All rows are made from the same 10 directions, up to rounding. Whole rows:
(in the rows, 128 means zero)
[[136 135 161 142 211 136 170  81 124 141 174 130 171 119 113 137 152  54
  124 152 179 116]
 [151 145 154 129 106 178 119  98 124 183 117 116 130  61  97 151  60 110
  161 160 168 169]
 [117 133 114 104  81  60  90 117 118 105 120 113 101 185 147 135 142 173
  141 132 106 165]
 [109 158 128 133  95 114 153  91 155 120 128 134  66 180 184 105  71  80
  128 117 112 126]
 [150  94 152 149 152 158 117 130 137 123 141 113 131 139 108 120 173 150
   87 109 143 103]
 [152 128 125   9  87 123 123  81 131  90 115 152 132 198 172  81  93 137
  140 118  94 122]
 [175 130 147 157 148 124 118 109 158 150 162 127  99 128 131 149 141 140
  118 111 168 128]
 [205 123  76 131 138 156 116 111 127 196 195 137 130 110 132 134 119 104
  155 137 177 133]
 [128  84  83 200 117 120 116 132 112 146 189  84  70 167 163 150 178 116
  135  90 167 145]
 [142 125 161 159 110 132 107 136 143 131  97 105  98  87 117 185 112 162
  150 115 159 149]
 [142 170 124  91  79 101 103 100 152 127 103 141 108 179 135  91  77 142
  115 164  83 130]
 [130 112 130 143 127 175 149  77 108 167 174 103 111 125 145 130 105  59
  152 124 181 157]
 [111 141 191 128 105 130 147 104 161  85  68 116  82 131 158 159  72 116
  144 105 134 124]
 [167 132 109 119  96 146 123 141 165 128 115 147  85 134 164 122  86 143
  133  96 117 101]]

The start of a row, then its end:
[ 60 148 169 177 112 116 126 143 131 146 127 127  95 112 103 100 142 169
  69]
[113  99 168]
[ 80 111 155 161 103 168 155  99 132 144 168 116  59 158 164  78 124 107
  82]
[ 67 130 151]
[160 137 141 117 119 202 152 119 167 157 133 160 101 103 146  87  66 110
 106]
[ 96 128  99]
[185 100  92 197 143 191 141 144 160 140 137 108  98 134 150 145 108  66
 133]
[119 163  55]
[102 112 144 131 116  94 135 108 136  77 126 108  83 198 175 132 149 125
 123]
[ 91 124 124]
[116 111 125  49 101 108  89 134  89 120 126 136 169 137 102  97 168 208
 119]
[129  93 170]
[127 123 116 146 105  96 100  77 110 126 144  77 111 211 130 129 141  98
 132]
[174 139 149]
[159 165 124  80 113  86 138  85 169 124 158 171  81 182 190 102  94 128
 128]
[100 116 128]
[ 79 124 104 217 117 130 126 176 109 144 111  94 114  95 105 155 135 113
 130]
[147 125 138]
[145  50 125 138 106 178 113 138 123  79 106  76 103 176 153 141 156 133
 130]
[ 84 143  88]
[114 134 111 144 111  99 121 173 148 114 119 147  94 132 146 120 142 176
 107]
[ 92  92 118]
[136 112 168 141  90 151 102 144 141 114  71 101  96  89 119 176 102 176
 148]
[104 145 143]
[119 148 141 123 114  97 146 122 166  99 124 152  73 165 180 115 110 136
 114]
[ 84 106 115]
[101 140 154 112  85 114  91 117 114 121  83 104 136 142  90 117 115 165
 115]
[171  97 161]
[138 139 142  90 107 144 102 130 122 171 139 153 141  83  94 100 121 193
 110]
[124 117 172]
[119 114 110 120 142 143 126 115  97 110 109  98 187 167  97 111 139  75
 127]
[196 115  98]
[ 79 113 196  91 128 156 136  83 111  97 110 109 153 172 103  72 143 125
  75]
[137 104 134]
[112  81 105 133 114 132 118 157 101 129 160 117 109 123 147 132 180 169
 132]
[ 68 137 154]
[138 148 167 108  89  87  81  90 130 119  90 100 118 150 104 156 110 170
 141]
[169 130 171]
[141 118 150 134 123 101 122 130 147 115 139 129  79 122 162 168 145 172
 143]
[ 66 156 149]
[170 112  68 136  96 118  95  95 118 157 182 101  97 200 153 114 136 109
 138]
[144 144 139]
[153 144 166 136 160  72 110  95 137 106 116 106 144 144 107 185 149 130
 147]
[168 162 134]
[178 133 106 168 156 121 126 122 141 153 155 121 123 116 130 172 128  97
 156]
[145 175 116]
[111 111 137  36 114 140 123  75  90 135 174 141 160 180 127  44 155 145
  94]
[121 104 165]
[107 130 114 113 140 159 166 172 128 122 110 165 146  74 140 117 106 116
 136]
[100 107 103]
[128 104 128 141  94 164  81 153 107 138  90  92 150 115  71 121 135 170
 110]
[163 111 134]
[139 157  96 104 136 116 129 155 131 166 155 181 148  89 118  99 126 158
 118]
[127 104 136]
[151 146 127 176 208 108 168 155 171 111 142 160 135 115 140 151 152  94
 113]
[116 141  59]
[125 111  91 125 138 136 126 136 114 159 197 148 133 153 129  65 179 145
  80]
[105 110 130]
[101 144 177 115 137 113 156 117 133 126 131 148 108  77 148 158 115 141
 150]
[ 81 152 171]
[ 88 187 142 158 115  79 119 147 154 116  78 139 123 144  98 106 106 144
  85]
[180  64 117]
[139 126  86  89 113 177 142 126 109 174 163 156 142 101 139  86  95 105
 140]
[121 124 140]
[ 97 116 212 119 110 121 128  82 135 109 131 109  78 143 146 135 140 166
 110]
[ 71 150 180]
[184 113 138 154 179 157 131 112 144 117 121 105 160 138 106 158 136  79
 132]
[166 169  69]
[174 141 120 168 141  81  97 100 147 122 130  94 119 184 118 166 141 109
 135]
[183 152 109]
[179 114 195 129 146 156 118  69 130 128 105  82 138  95 106 212 102 101
 184]
[152 217 148]
[115 144  93 166 111 106 126 169 155 134 138 151  83 148 149  96 134 153
  89]
[103  85 109]
[141 126 129 141 129 116 112 111 118 138 134 105 131 129 116 157 133 121
 148]
[152 155 147]
[ 94 127 193 123 166 128 159 130 125 117 127 143 139  67 121 154 148 147
 128]
[ 85 152 154]
[147 103  40 174 101 167 104 193 109 174 142 119 126  95 117 127 129 132
 140]
[134 122 116]
[166 142 119 168 151 149 140  89 151 163 169 122 113 155 132 115 109  62
 114]
[155 157 103]
[ 71  94 106 136 136 174 154 158  72 134 128 113 170  86 111 119 144  93
 141]
[128 126 138]
[210 126  59 103 125 121 101 123 130 167 177 145 134 137 143 134 127 130
 162]
[139 151 123]
[ 94 131 176  64 178 119 173  89 106 112 158 158 173 116 134 110 153 111
 126]
[105 139 152]
[170 122 122 156 149 133  88 144 121 153 123 107 169  98  66 158 155 152
 127]
[179 150 123]
[100 134 115 157 117 168 143 169 147 142 124 152 111 122 124  64 116 134
  66]
[109  76  95]
[171  88 171 115 160 155 101  87 117 124 145  93 164 149  88 137 178 142
 110]
[143 172 125]
[102 164 176 100 169  54 171 124 161  63 103 168 122 131 168 159 132 132
 139]
[ 93 118 114]
[153 128 128 149 176  98 157 107 144 136 192 143 100 128 173 164 155 100
 150]
[ 83 183 132]
[ 91 125 217 114 160 144 141  96 116 120 120 120 160 101  86 123 150 141
  98]
[127 143 158]
[ 78 116 218 118 159 155 155  93 125 102 122 120 144 135 105  96 154 126
  73]
[110 127 133]
[ 49 115 139 180 126 150 139 162  96 127 104 100 142 101  92 118 146 118
 103]
[141 107 140]
[132 124  62 166  74 150 121 150 127 131  95  98  94 147 155 141  69  76
 167]
[154 116 103]
[130  93 140 154  90 143 105 117 127 103 100  74  89 163 140 156 125 129
 140]
[119 145 129]
[190 114 122  65  89 100  71 130 142 102 104 130 120 157 135 145 136 215
 145]
[115 119 130]
[189 134  62 123 113  84 111 133 157 125 156 145  87 181 183 139 126 133
 152]
[112 128 102]
[135 102 149 157 128  90  97 105 121 112 144  82 101 167 130 172 180 154
 134]
[118 166 156]
[160 124  82 156 147 150 140 151 154 128 140 141 126 158 141  99 128  93
 102]
[133 111  56]
[184 124 127 109  97 165 101 124 142 146 103 122 121 100 120 150  80 145
 158]
[136 148 128]
[121 140 113 115 172  89 150 207 145  98 113 188 152  70 137 147 162 181
 129]
[82 99 96]
[139 133  67 144  85  96 103 123 133 144 162 122  81 199 161  98 130 130
 118]
[132 105 132]
[165 114 106 174 116 126 113 152 146 127 116 106  89 114 147 189 119 131
 166]
[113 161 115]
[177 112 156 100 140 153 135  99 145 125 138 131 116 113 152 158 114 125
 157]
[ 92 177 126]
[153 130 119  97 102 188 132  85 123 163 138 126 132 135 131  92  69  80
 137]
[152 136 130]
[143 133 138 144 151 178 157 113 131 174 159 140 129  71 126 134  98  86
 140]
[119 170 136]
[135 109 154  87 170 171 150 163 122 103  90 152 193  58 102 142 135 142
 139]
[114 130  95]
[100 127 139 203 179 108 130 151 102 156 151 106 154  68  80 179 182 124
 132]
[149 168 158]
[126 174 153 147  67 113  95  92 162 156 114 121  69 169 120  91  75 150
  86]
[158  97 156]
[154 152 191 166 165 106 130 129 184  97  88 129 113 117 115 173 125 143
 111]
[130 144  90]
[138 113 101 175 103 179 133 102 134 144 137  90  92 178 146 105  92  53
 120]
[148 137  98]
